Each new row is followed by its nearest point in the smallest flat space through zero that holds the last named rows.

J243 (5 x 13):
[[ 0.55  0.08 -0.56  3.48 -0.58 -4.31  2.60 -0.08  1.61 -3.17  1.19  0.94
   0.94]
 [ 0.75 -1.23 -3.14  3.11  1.48  2.72  1.91  1.22  2.98  2.04  2.93 -0.64
   0.94]
 [-0.20 -0.52 -3.77  5.00  4.29  1.14  3.22  0.68  5.88  0.94  2.03 -0.32
   2.23]
 [ 0.96  4.01  0.24  2.49  3.07  4.73  1.16 -0.43  2.76  3.66  4.16 -0.35
  -2.37]
 [ 0.84 -1.56 -1.85  1.06  3.35  1.64  4.64 -1.68 -0.58 -3.01  3.58 -1.07
   0.46]]
New rows:
[ 1.06  2.53  0.60 -2.08 -0.52 -2.13  0.70  3.79 -1.07  1.62 -1.04 -0.11
 -0.69] => [ 0.04  1.04  1.14 -0.30 -1.59 -0.79 -1.40  0.36 -0.29  0.72 -0.65  0.49
 -0.70]
[ 1.90  3.55 -1.09  2.43 -0.04  1.01  1.10 -1.63 -3.29  0.56 -1.66 -1.63
  0.57] => [ 0.34  1.13  0.75  0.01  0.39  0.48  0.46 -0.62 -0.43 -0.18  0.99  0.00
 -0.92]
[-3.72 -2.14 -0.15  3.94 -0.36  2.08 -2.27 -1.76 -0.72  2.03 -0.39 -0.56
 -1.16] => [-0.15 -0.32 -0.67  0.02  0.04  1.36 -0.85  0.77  0.81  1.83 -0.24 -0.21
  0.22]
[-0.98  1.33  0.57  1.82  1.90  0.38 -0.44 -2.54  1.71 -1.02 -1.60  0.40
 -1.28] => [-0.80  2.04  0.88  0.45  2.44 -0.49  0.31 -1.02  1.51 -0.36 -0.80  0.28
 -0.14]
[-1.45  1.41 -4.23  1.33 -1.77  0.55 -1.44  0.84  0.71 -0.13 -1.17  0.67
 -1.26] => [-0.04 -0.28 -0.65  0.89 -0.94 -0.23 -0.81  1.12  1.26  1.34 -0.39  0.23
  0.48]
[ 1.92  0.81  0.63 -2.20 -2.90 -2.34 -3.90  2.85 -0.71  1.44  3.70  1.16
 -1.60] => [ 1.29  0.85  1.26  0.09 -4.64 -0.52 -1.93  1.39 -1.40  1.72  1.05  0.65
 -1.66]

J598 (5 x 13):
[[ 2.56 -0.25  0.53 -1.73  0.07 -0.82  4.69 -2.86  1.26 -0.97 -1.34 -1.62
   1.20]
 [-2.28  1.57 -2.47 -2.16 -1.46  0.15  0.32  0.25  1.71  0.64 -1.82 -0.09
   0.91]
 [-0.13 -1.66  2.61 -0.16 -1.56 -0.77 -1.13  0.22  0.86  0.99 -0.07 -1.77
   0.79]
 [-1.35  1.51 -1.58 -0.77 -0.11 -0.35 -0.57  0.67  0.85  1.52 -3.27  0.09
  -1.72]
 [-2.80 -4.15 -0.52  1.06  0.85  0.15 -2.51 -4.03 -0.85  0.26 -0.62 -0.76
   2.54]]
New rows:
[-0.43  0.32  1.68 -1.14 -0.99  1.61  1.61  1.58 -1.85 -0.31  0.36  3.01
 -0.60] => [ 0.64  1.18 -0.06  0.05 -0.12  0.35  0.35  1.44 -0.21 -0.52  1.34  0.74
 -0.41]
[ 1.60 -0.08 -1.06  0.29  1.80 -0.38 -2.20 -0.38  0.05 -0.37  1.00 -0.18
  1.11] => [-0.09 -0.59 -0.15  0.76  0.68  0.32 -0.50 -0.44 -0.80 -0.42  0.83  0.47
  0.19]
[-0.99 -0.40  2.30 -0.72  2.80  0.77  2.22 -1.07  0.61 -1.77  0.21 -2.03
  0.75] => [ 1.17 -0.99  0.68 -0.18  0.32 -0.26  1.62 -1.72  0.05 -0.69  0.16 -0.71
  0.94]

J367:
[[ 0.23 -2.54 -1.74 -0.30  1.23 -1.37 -3.51 -1.14  1.05 -1.79  6.07  4.25
   0.78]
 [-0.06  0.12  1.16 -0.42 -0.87 -0.10  1.01  1.81  6.07 -0.41 -3.02  0.98
  -1.78]
 [ 1.50 -0.50 -1.06  0.88 -1.16  0.73 -0.85  0.95  3.05  1.66 -0.64  0.55
   2.07]
 [ 2.47 -1.06 -0.01  1.95  0.44 -0.22  1.20  1.56  0.80  1.01  0.49 -0.96
   3.56]
 [-0.75  1.05  2.26 -2.69  0.56 -1.92  1.78  1.68 -0.49  1.93  0.50  3.83
   0.89]]
New rows:
[ 2.01  0.03  2.28  1.53 -0.04 -2.68  1.36 -2.30  2.27  2.68  2.91  1.94
  1.71] => [ 1.21 -0.89  0.52 -0.01  0.72 -1.24  0.56  1.43  1.17  0.79  1.79  2.12
  2.44]
[ 2.50  0.48 -0.27  2.42 -1.40  0.26 -2.65  1.98  1.14 -0.48  2.64 -0.34
  0.00] => [ 1.27 -1.35 -1.37  1.41 -0.07  0.35 -1.34 -0.12  1.58 -0.36  1.29 -0.10
  1.30]
[ 0.73  1.74 -0.55 -0.46 -1.07 -0.14  2.38 -2.30  2.38  2.08  0.33  2.52
 -2.70] => [-0.88  0.68  0.36 -1.42 -0.73 -0.07 -0.31  0.32  1.70  0.62 -0.98  1.82
 -1.09]
[ 0.90  2.94  0.72 -2.83  0.90  0.09 -0.72 -2.86  2.16  1.52 -0.59 -2.05
  0.14] => [-0.50  0.81 -0.15 -0.51 -0.91  0.65 -0.26 -0.12  0.33  0.82 -1.48 -0.06
 -0.62]
[ 0.49 -2.48 -1.44 -0.12 -2.23  2.59  1.47  0.73  1.18  1.07  0.00  1.55
  1.84] => [ 1.05 -0.25 -0.79  0.44 -0.83  0.47 -0.68  0.65  1.67  1.56 -0.21  0.67
  1.81]
[-1.27  0.69  0.58  2.32  1.20 -0.82 -1.19  1.53 -1.25 -1.05 -0.89 -0.22
  1.60] => [ 0.43 -0.20  0.21  0.54  0.45 -0.16  0.62  0.14 -0.81 -0.16  0.27 -0.78
  0.60]

J681:
[[-0.50 -2.93 -0.48 -1.31  3.21 -3.27 -2.26 -0.45 -1.31  0.37  1.29  1.51
  -1.60]
 [-1.52 -1.67 -2.11 -0.48  2.16  1.30 -0.37  0.72 -0.47 -0.76  0.25 -0.40
  -3.56]
 [-2.43  0.81 -0.82  0.82 -0.84  1.84 -3.55  1.58  1.31 -0.03 -4.96  1.97
  -1.85]
 [ 1.04 -2.09 -0.82  0.28  1.43  0.73 -0.07  1.59 -0.47  1.85 -3.48 -1.06
   0.62]
 [-0.65  0.84 -2.76 -2.75  0.81 -0.61 -2.10 -0.14 -1.30  2.96 -1.34  0.01
   1.49]]
New rows:
[-0.83  2.03  1.19  0.09  0.41 -2.44 -1.83  2.07  0.26 -2.10 -1.42  1.90
 -0.51] => [-1.01  0.33  1.13  0.59 -0.61 -1.13 -2.29 -0.10  0.76 -0.67 -0.94  2.23
 -0.58]
[-1.73  0.94 -1.86  1.48 -2.11  0.38 -0.63 -1.68 -0.54  0.32 -2.90 -1.05
 -1.69] => [-1.23  1.21 -1.03  0.02 -0.81  1.74 -0.93  0.62  0.54  0.05 -1.84  0.20
 -0.70]
[-1.57  1.13 -1.62  1.55  2.49  2.36 -1.96  2.02  0.93 -2.92  0.85  0.24
  2.61] => [-0.94  0.62 -0.62  0.09 -0.36  1.16 -0.33  0.28  0.36 -0.47 -0.49  0.10
 -1.04]
[ 2.94  1.84  2.37  1.91 -1.06 -2.40  2.44 -1.15 -0.55  2.89  0.58 -1.78
  1.90] => [ 2.71  0.40  2.03  0.46 -1.17 -1.29  2.15 -0.67 -0.14  0.96  0.78 -1.00
  3.82]
[ 1.83 -0.14  2.13 -1.93  2.71  2.23 -2.34  2.32  2.55 -1.20  0.36  2.79
  1.49] => [-0.08 -0.56  0.85  0.62  0.04 -0.72 -1.06  0.24  0.35 -0.16 -1.04  1.02
 -0.16]
[-1.16  0.22 -0.61  0.62  2.85  2.74 -2.39 -1.09 -0.97  1.57 -0.68  2.83
 -0.40] => [-1.36 -0.20 -1.32 -0.72  0.76  0.07 -2.07  0.42 -0.17  0.49 -1.40  0.89
 -1.19]
